All groups share one centre, and each spreads out both ways along 8 directions, with some noise.
Some rows, each with its group after it:
[ -2  -2  26   1 -14   6  12   8   9   0  -4   2   5  -6  -7  -5 -23] | (5)
[  2  14   5  10  -2 -18   1   0  -2  11   6   7  22  -8  16  -3   5] | (3)
[  2  -5   2   5 -22   7   4   1  -2  15  -2  -5  11   1  -4  -7   8] | (5)
[ 10 -21  -2   3 -14   2 -10   1   4  22  -9  -6   6  -1   8 -17   8] | (1)
[  6  10   7   5   5   1 -11 -16  -5  -4  -1 -10   4  13  -1  -1  23] | (6)
[ -5  20  -8   7  -6  18  -2 -12  -1  -9   2   1   8  17  -3   3  43] | (1)
[ -1   5  -4   2   2  -4 -10 -14  -5  -2   5   6  11   6   1   4  13] | (4)
[  5   2 -12   6   3  -5  -9   3   2   7  -1   2   6   2  15  -7  19] | (0)
[  4  10  -6   2 -15   5  13   1 -22  17   4 -19   1   3 -20  -1  -7] | (2)
[  0   0   5   2  -9  12  12   5  -1 -16  10   2   5   6   7  10  33] | (4)
[ -8   9   8  -8   0   2  -6   0   0  -1  -1   3 -12  21  -7  -3  -1] | (6)
[ 10  14   9   6   0   1   6 -10 -17  17  -8 -29   0  -1 -12 -10  -4] | (6)
[ -9 -11  11   1  -5  -4 -11  -8  21 -16  -4   7  -2   4  -6   5  18] | (5)
[ -9  -6  11   0 -10 -10   0  -4  10 -12   4   6   3  -1  -6  11   8] | (7)
[  0   5  -2   0   7 -23   0   6  -3  20  -5  -5  -5 -12  -1  -9 -33] | (1)
[ -1  -2  -7   6 -19   4   3  13   6  27 -11  -5  -1   0   1 -19   7] | (3)
[ 10  12  -6  14  13   2  -9 -17  -4  -1  -2  -6  17  -6  10  -2  22] | (7)
[ -6  16  -4   4  11 -13  -3  12  13   7 -10   8  -5  -6   5 -11 -14] | (7)
[-14  11  -6   2  -6  -4   2   5  11   1  -6   2  -9   3  -8   0  13] | (1)
[ 10  -1 -11   3   4  -8  -3  -3 -15   9   8  -5   9  -1  12   1  13] | (7)
[-1 23 -1  0 11 11  3  3 -7 -5  5 11  6  8  9 -1 -2] | (0)
[ -6  -3   0   0  -9 -14  -7  -4   3   2   6  11  10   2  -3   5  -2] | (4)
[ -1   4  14   0  22 -11 -14 -17   2   0  -4   6   4  -6  12  -2  -7] | (2)
[  2   5   1   7   1  -3  -5 -15  -3   1   3   2  18  -5   0   2   1] | (0)
[ -4  -9  17  -5 -14  -9  10  19   7  -9  12  13   3   4   6   8  -4] | (4)
[  1  -7 -10  -2   7 -15  -6   0  -3   6   0  -8 -10  -1   5   1  13] | (7)
[  1  -2   1 -10   7 -18  -4   3 -12   7   3 -14 -20  11  -2   2  -1] | (0)
[ -3   9   6  -6  16   4  -2   3   3 -25   7   9  -8  16  11  10  21] | (4)
[ 2  0 -6  1 -3 -5 -5  3 -3 12 -2 -3  0  6  5 -8  8] | (0)
[ -5 -21  -8  -4 -18   0 -10  -1   9   4  -3   0  -6   6 -14  -1   2] | (3)
[-3  3  5  3 -6 -6  5 -9 -4  0  2 -6  5 -4 -9  5  2] | (1)
[ -4  -6   6   2 -12  -1   2  -2   6  -3   0  -2  -1   0  -6   4  15] | (4)
[ 1  1  6  1 -5  1  0 -7 -4 -6  8  2  9  4  1  7 14] | (6)
[-21   1 -12  -3  -1 -29  -7   4  16   0   2  18  -4  -4  -4   8  -4] | (4)
[ -8  -5  13  -3  -8  -3   9 -17  -3  -4  -5 -23 -14  -5 -33  11   1] | (2)
[ 3 -7  4 -5  4  4 -7 -2 -1  3 -2 -3 -7  8  6 -6  3] | (1)
[  6  11  -8  -2  10   1  -9 -11 -18  18  -3  -9  -2   9   0  -9  -6] | (7)
[  1   4  -4   2   4  -5 -16 -15  -3   8  -2   0   6   8  -3  -4   1] | (2)
[ 10  25 -10   2  20  16   0   0 -18   4   0  -6   0  12  16  -8  17] | (3)
[ 10  13  10   1  21  -5  -4 -33 -28 -19  22  -4  22   3   1  24   4] | (0)
[  2   2   3   8  15  -9  -1 -12   4   2 -13 -18  -7 -18   0  -3  12] | (2)
[-5  9  9  3  4 -5  4 -3  2  0 -3 -5 -2 -2  1  0 13] | (3)
[ -1 -10  18   7  -9  -4  15 -19  -3  -7  -2 -23   0 -19 -21  14  10] | (2)
[  0   8   4  -3  -4  19  16   6  -8   5  -6 -17 -15   7  -6  -5  13] | (7)
[-2 11  3 -2  1 -2  3  4 -6  5  4  5  3  7  5 -1 -3] | (3)
[ -4  -1  -2  -6 -13 -14 -13   3  -6  13  14  23  18  16   5  -1 -19] | (7)
[  1   4   8   1  18  -6 -19 -25   0   9 -11  -2   4  -2   5 -11  -6] | (2)
[ -8  15  11 -10   8   5 -20 -25  -8 -11   8  15   7  28 -10   7 -10] | (7)
[  0 -10  18   8 -18 -15  -4 -11   9  -9   4  -5  11   0 -10   9  22] | (6)
[  6  19 -18   1  17   7   2  12 -12   6   6   9   4   4  24  -5   3] | (6)
[ -9   0   2 -10 -25  13   9  15  -9  15   7   5  -4  23  -7  -5   0] | (5)
[  3  -1   7   1   7   1 -12  -9   4  -5  -8  -7  -6   7   1  -5  12] | (4)
[-1 -2  6  2 -2 -2  0 -7  1 -8  3 -2  3  0 -1  8 17] | (0)
[ 15  24 -15   9   5  -2  -8  10 -16  32  -3  -3  15  10  19 -25  -6] | (6)
[  3  17 -33  15  -4   5   5  -1 -10  27  -6  -8  11  -9   9 -13  25] | (4)
[  1   4   1   0   7  -3   3  -7  -8   2  -2 -13  -7  -1  -5   2   3] | (7)
[ -3   6   8   7 -13 -11  16 -10  -9  10   0 -16   6 -19 -22   6 -10] | (1)
[ -8   6   1  -7   6  -5   1 -15 -12   1  -1 -17 -18   7 -19   8   4] | (5)
[  2   4   7   7  -7  -7  17  14   3  13 -12 -25 -14 -11  -8  -8   4] | (6)
[  0  16  -2  -4  12   5 -15 -15 -11  -6   9  11  10  22   6   4   7] | (1)
[ 3  3 10  4 -3  1 10 -6 -7 -1  2 -9  6 -7 -4  4  2] | (5)
[ -5   2   3   3   6 -34 -22   5  20 -16   8  23   9  11  14   6  14] | (6)
[-11 -19  13  -8 -24 -21   3   8   6   1  11   8   0   4 -10  11  -8] | (0)
[  8  -2  -4   6 -11  -1   7   8  -7  25  -3 -10   8  -9   4 -13  -5] | (1)
[  4  12  -7   9   1  -2  -6 -12  -9   7   3  -1  15   1   2  -1  10] | (1)
[-11  -2  15  -5  -1 -17   7   1   5   0  -2  -1  -9  -9 -10   5 -19] | (2)
[ -2   4   1   3   9 -11   0  -5   1   1  -7 -10  -8  -9  -4   0  -1] | (5)
[ -3  -8  18  -3 -11  -9   1 -16  -9 -13  17   2  14   3 -11  21   0] | (0)
[-14  -2  -1  -3  -4   2 -13  -2  23  -6 -11  10 -12  13  -4  -5  19] | (0)
[ -6  -1  11  -3   4   9  -8 -14   5  -5  -8  -4  -9  11  -4  -2  17] | (2)
[ 12  11  -2   7   8  13 -12 -32 -20   6  -2 -16  14   7  -3  -5  16] | (5)
[ -1   9   0   0   9   0  13  10  -1  -8   0  -6 -12  -2   6   4  14] | (3)
[ -5  -3  -8   4  -2 -16 -12   8  16   3  -3  13   2   0  11  -4   9] | (5)
[  2   6   6   2   7   3  19  15   0   6  -8 -11 -12 -12  10  -8   2] | (2)
[  9  -1 -10  -2  13   9  19  11 -13 -20   9 -14 -13  -7   1  16   9] | (3)
[  5   7  18   3  12   6  -6 -23  -2 -15  -3  -5   7  -1  -5   4  -1] | (5)
[-19  17  15  -1  25 -28 -22 -23  18  -6 -14   3 -14   4  -3  -1   8] | (3)
[ -9  13  -8   5  21 -24  -7 -32  -6   4  -9 -16  -8 -19 -20   9 -10] | (4)
[ 2  7 -1  5  2 -4  2  0 -4  3  3 -1  7 -2  7 -1  8] | (3)
[  5  13 -11   4  16  -3  -3   0  -7   4   2   2   5   0  15  -3   6] | (6)

New rows. What belongs after each?
[  4  -6   5  -5   9  -1 -13 -10  -4   7  -6  -8  -9   7   1  -7  -5] | (1)
[  5  18  -9   2  10   1  -4 -17 -20  -3   6 -14   0   9 -14   7   6] | (2)
[  4   3   5  -2   5 -11 -11  -5  -6   8   2   3   7   5   3  -5 -18] | (4)
[ -1 -16   8  -1 -17 -20  -2 -20  -8  13   4 -11   9 -10 -19   8 -13] | (7)
[  6   6  -7   9  -7   7 -15 -12  -2  16  -5   0  16  10   9 -14  25] | (3)
[  1   3 -16   5  -6  -8 -24 -15   0  20  -8  -3   5  10  -9 -13   3] | (2)
[-7  3 -2 -6 -7 -3  3  8 -3  7  4  4 -6 11 -3  0  1] | (5)
[ -7  -3  -3  -5  -4   2 -19 -14   5   5  -7   3  -6  17 -10  -7   5] | (3)
[ -4  22  20  11   4 -20   8  -1   0   7   3   4  17 -10  15   0  11] | (3)
[  5 -11 -17   2  10 -11 -22 -12   3  -2   1  -1   0   6  14   1  37] | (7)
[ 5  7 -7 10 -2 -4 -3 -9 -4  6  1 -4 14 -6  4 -1 15] | (1)
[  1   8 -13   1  10  -6  -3  -1  -7  10   3   7   6  -6  10  -2 -10] | (6)
[  9 -10  -6   8 -16   3  12   7  -8  14   3 -12   9  -8   8  -3  23] | (7)
[ 11  16   3  12   1  21  -2 -21 -13  -1   1  -7  23   4   2  -4  20] | (7)
[ 11   9 -10   5  17  21   4  -6  -9 -18   1 -14  -5   7  11   4  42] | (3)
[ -2   3   2   2 -29   9  27  38   1  15   6  10   7   1  10  -9  -2] | (7)
[ -3  11   7  -4   8 -18  -6  19   6 -26  22  28   7  20  22  14  12] | (6)
[ -4   1   5  -9   1  -2   6  12  -4  -8   9   1 -13  15   3   8  12] | (0)
[  1   5 -11  12  -9   3  15  -1  -8  11   0 -12   8 -15  -1   0  22] | (4)
[ -4  -7   7  -8  -5 -14  -2  -6  -8 -14  21  16  13   5  -7  21 -20] | (3)
[  0 -22   2  -2 -37  -2  13  16  -1  15   9  -1   6  -1  -1   1   9] | (7)
[ -9  -6 -12  -4  -8  -3 -10  18  18  19 -17   0 -25  14   1 -20  15] | (0)
[ -1  -4  -2   5  -2  -7 -31 -19  13  -4  -3  10  10  18   3  -5  29] | (6)
[ -1   5 -11   5  -1   1  -7 -15  -2  15 -10 -11   1  -1  -7  -8  12] | (4)
[  1  19   3  -2  13 -16   0  18  -2 -11  14  15   3  13  20   6   1] | (6)
[ -1  -7   4  -2  -2   2  -2 -11  -2 -13   5  -4  -2   2  -9  12  12] | (3)
[ 1 -5 -8 -5 -8 -9  9 19 -9 15  7 -1 -4  1  8 -2 -5] | (7)
[  7  19  -8   1  24   9   4 -11 -22  -2   5  -7   3  -1   9   3   3] | (6)
[-12  11  16   6 -26  -9   8  12  10  34 -12   2   6   0   2 -21   3] | (3)
[  3  14   5   3  -7  19  -7 -17 -11   3   3   4  18  17  -2  -5   9] | (7)
[  0  -8  -4   2   1 -16   1   4   4  -1   2  -4  -2  -9   4   5  13] | (7)
[  7   6 -19   9   2  -4 -16 -11  -7  25  -4   1  18  -3   9 -15  -2] | (6)
[  3  12 -10   3   1  -4  15  15  -8 -10  13  -1   0   1   5  11  16] | (2)
[-2  8 -9  3  8 -3 -8 -5  1  3 -4  0 -2  4  4 -3 13] | (4)
[ 1  9  1  5  4 -2  5 -1 -1  6 -7 -9 -4 -3  2 -5 12] | (3)
[  3  -4  -3   2  -3   6  -8 -17  -3   4  -5 -11   0   5 -10  -2  12] | (3)
[-10 -14  11  -8  -1 -17 -30  -6  25 -11  -4  20  -7  20  -1  -2   1] | (4)
[ -7  11   8 -14  -5  23  18  10 -18  -2  12   5  -7  19  -4   6  -8] | (6)
[  6 -11 -11  -2  -5   5 -15 -19 -11   6   2  -4   7   7 -14   1  -6] | (3)
[ -2   5 -20   4  -4  -6  -5   8   4  16 -11  -9 -13   4  -6 -12   8] | (2)
[ -3  -2   8  -4   6 -10  -8   1   7 -14   4   8  -2   7   4   6   4] | (4)
[ 13 -25 -33   0 -17   6 -27  -9  -7  17   3   4  15  10  -7  -9  -9] | (3)
[  0   0 -14   6  10 -12 -19 -15   5   5  -3   7   9  -5   8  -3   9] | (6)
[ 3 24  3  5  5 22 12  4 -7 -1 -4 -6 -1  8  4 -7 14] | (7)
[  1   7   2   3  16  -7 -14 -18  -4  12 -10  -5   2  -4   2  -9  -7] | (2)
[  5  -7   4   6  -1 -17  -5   4   8  -5   3   4  10  -7  11   2   6] | (4)
[ -1  12  10   1   2   4   1 -11  -7  -6   3   0   7   5  -5   5   2] | (7)
[ -1   5  -2   2  15  -5  -7   2  11  10 -16  -4 -11  -4  11 -15   6] | (2)
[ 3 12  7  8 -5  7  8 -6 -8  7 -2 -9 11 -6 -5 -3 -2] | (7)
[  4  13   9   6  18 -12   1  -1   3 -19   0 -10  -6   0   6   8  24] | (6)
[-2  3  4  0 -2 12  6 12  9 -9 -2  3 -7  9  8 -2 22] | (5)
[-15   9  -6  -3  -1 -10  -6  17  19   7  -5  24  -5   5   5 -10 -17] | (0)
[ -4   1  10   0   0 -19  -4   4  11 -12   2   4  -4   5   0   7  11] | (6)
[-2 -2 19 -3  7 -3 -3 -2  6 -5  5 18 12 -1 21  1  1] | (2)
[ -6  -2  -2   4 -20   3  14   0  -3  -2  10   1  12  -4  -4  12  24] | (4)
[ -3  15   7 -10 -13  12  15  24 -16  13  10   9   0  22   2  -5 -18] | (6)
[  5   5  -6   6   2  -6 -16   3   9   6  -1  17  17   3  20 -12   1] | (5)
[  9  -9  14   0  -6   2 -10   5   6  -4   2   4   7  12  11  -6  10] | (4)
[ -5  -9   2 -10  -8  -6  -5  -3  -6   1   7   2  -6  13  -6   6   2] | (7)
[  3  13  -9   6  11   6  -2 -13  -8   8  -9 -16  -3  -1  -1  -6  17] | (4)
[  4  14  -3  -2  16  -6  -1   2 -12  -3   9   3   3   7  12   3   0] | (0)
[ -4 -10   4  -8 -12   1  -1  -3  -6   4   3  -5  -7  12 -10   2   6] | (7)
[ 4 -4 -1  3 -1 -7  6 13  3  4  1 -1  2 -7 12 -2  8] | (1)
[  3   9  -7  -4  19  -8   2   4 -12  -7  10   0  -6   5  14   8   6] | (7)
[ -1  -6  10   1  -2  -8  -7 -11   3   0  -4  -6  -1   0  -9   1   0] | (4)
[ 2  8 -5  5  3 -2  7  1 -5  3  1 -5  3 -6  4  1  9] | (4)
[-12  18  17  -1   3  -8   1   2   5  -6   5  14   5  12  12   4  17] | (3)
[-13  15  27   5 -21 -19  -8 -10   4  23   2  17  30   8   5  -8   2] | (3)
[ -6   4   5  -5 -12   3  -6   8   4   2   2  10  -3  23   0  -5   8] | (6)
[ -6  15  11   2  -1   7  -6 -11   1   4  -6   0   2  16   3  -7  25] | (3)
[  5  -3  -5  -2   5  -3 -22 -22  -9   6  -2 -11  -2  18  -2  -3  22] | (0)
[-10   7  -4  -2 -12  17   5   8   7  18 -20 -14 -23  12 -15 -18  14] | (1)
[  0   3  15   0  14   9 -15 -28   0  20 -23 -15  -6  -1  -1 -21  -5] | (2)
[ -1   5 -13   2  11  -9 -24 -17   1   3  -2   5   3  13   6  -4  16] | (5)
[ -2   3   5   3  -7 -20  -6   7   6  11  -4  -1   0   2  -3  -7  -7] | (6)
[ -8  18  25   3  -1   4   1 -19  -2   2  -6  -7   3  10  -5  -3  24] | (3)
[ -1   0  -9  -1  13  10  -4 -30 -12  -4   3  -4   7  -9  -4  10   6] | (6)
[  6   5  -3   7  -9  -1  -5  -9  -9  20  -2  -4  18   0   2 -10   4] | (3)
[  8  10   8   5   9  -3  -1 -17 -14  -7   6  -9  11   0  -1   8   9] | (6)
[ -4  30  15   1  27   1  -1 -14  -1 -30   6   9   4   4   0  15   0] | (7)
[ -5  -1  21  -1 -10 -19 -12  -9   7 -11   5   3   5  14 -11   8   6] | (6)
[ -3 -13  25   2 -33  -7  10   0   4  -4   9  -3  12   3 -16   9  10] | (6)
[-15   4   0  -3   6 -15 -10   2  19   8 -18  -2 -25   3  -7 -11  -1] | (3)
[  2   9 -15   1  -8 -11   0  16  -8 -10  27  23  22  14  15  14  11] | (2)
[-11   1  13 -17  -3  -2  -4  -5  -8  -3   5  -1 -17  24 -17   7 -11] | (0)
[ -3   3  -2   2  11 -22  -7  -9   1  -3   1  -1  -1  -6  -1   6  -2] | (5)
[ -1 -10  13  -6  -4  -2   0   2   3 -20  15  13   5   9   9  15  13] | (1)
[ -9   5   2 -12  -5   5  12 -11 -20   3   2 -23 -22  12 -25  11  12] | (5)
[-12   9  14 -10   3   0  -9 -12  -1  -3  -1   4 -10  20 -11   1   0] | (3)
[ -8  -4  -1   0  -8 -15  -1   0   7  -4   1  -1  -6  -1 -11   7   4] | (2)
[  9  -5  11   5  -5   7  -3 -11  -5  -1   0 -10   9   3   0  -2  15] | (4)
[ -1 -10  -5  -4 -13 -12  11  18  -6  13   7  -2  -5  -2   4   1  -2] | (7)
[ -1  15  10  12  -8  -9  -6 -11  -2  24  -4   3  23   1  10 -13  13] | (3)
[-10  -8 -25  -2   3  -2 -28 -16  10  12  -6  22   8   4   8  -8   4] | (6)
[  1  11  -4   4  13  -7 -10  -8   1   2  -5  -1   0  -1   3  -4   3] | (7)
[ -4  -2   7   4 -10  -4  -7 -19   3  11 -12 -12   2  -5 -20  -5  -3] | (7)
[  1  -8   3  -2  -5 -22   3   2  -6   7   5 -10  -3  -6  -4   4  -4] | (0)
[  1   4   9   2   9 -15  -7 -17  -4  -8   6   3  12  -6  -2  10 -10] | (5)
[  2  17  -6  -4  23  14   5 -15 -20   3  -2 -14  -9  -1  -4   2  -4] | (6)
[  9  -7 -14   0  -4   0  -9  -6 -15  19   3  -9   7   7   7  -8  16] | (7)
[  6  -9   9   1  -9  -5  12  -5 -12  -4   9 -17   2  -3  -5  13  19] | (0)
[  2   3 -12   4  16   3  -8  -7   5  -4 -12 -13 -15   1   2  -4  25] | (3)
[ 1  0  9 -1  5 -4 -2 -7 -2 -4 -1 -5 -2  2 -2  3  3] | (4)
[  7   0  -1  -1   1  -9   0  -2 -15  11   2 -17  -5   4   0  -1   7] | (0)
[-13 -14  11   1 -14  -8  -8 -12  19 -17   3  12   5   3  -9  13  19] | (0)
[-14   7  24   2  -7  -1  11  -2  15 -21   1   8   2  -3 -13  13   0] | (7)
[ -4   0   2  -6   8   5   5  -2   0 -15   0  -9 -18   4  -9   9   9] | (3)
[  9  16   4   5  17  20  -9  -9  -1  -7  -7   0   6  10  13 -10  14] | (5)
[ -4   4   5  -3   3   3 -12 -14   1  -7  -1  -1  -4  16  -6   1  15] | (6)
[ 4  4  0  5  4 -3 -2  1 -2 10 -2  2  8 -4 14 -8  3] | (2)
[-10 -14 -17  -3 -17  10  -4  -6   5  28 -13   2  -3  -6  -9 -12  -7] | (6)
[ 10  10  -4   7   5   6 -13 -14 -10  11  -2  -1  18   5   7 -10   5] | (5)
[ -4   5  -5   7   4 -12  -5   5  13  -2  -1  12   6  -8  10  -1   4] | (0)
[-19 -15 -20 -10 -14  19  -8  -5  10  21 -13  11 -13   6 -10 -11  -4] | (6)
[-7 -4  2  2  1 -7 -4 -6 13 -9 -4  1 -6 -1 -4  4 16] | (0)
[ 1  5 -5  2  3 -9 -6 -9 -7  4  3  0  7  2  1  2  5] | (5)
[ -3 -17 -24  -8  -8   8 -24  -2   9   8 -10   1 -17  18 -12 -12   0] | (3)
[ -1 -13 -23  -3  12  -7 -31 -18  10   5 -19 -11 -22   4 -17  -9  -5] | (3)
[-3 -7  1 -3 -7 -7 -6 -8 -1  7 -1 -4 -3  4 -8  1  4] | (7)
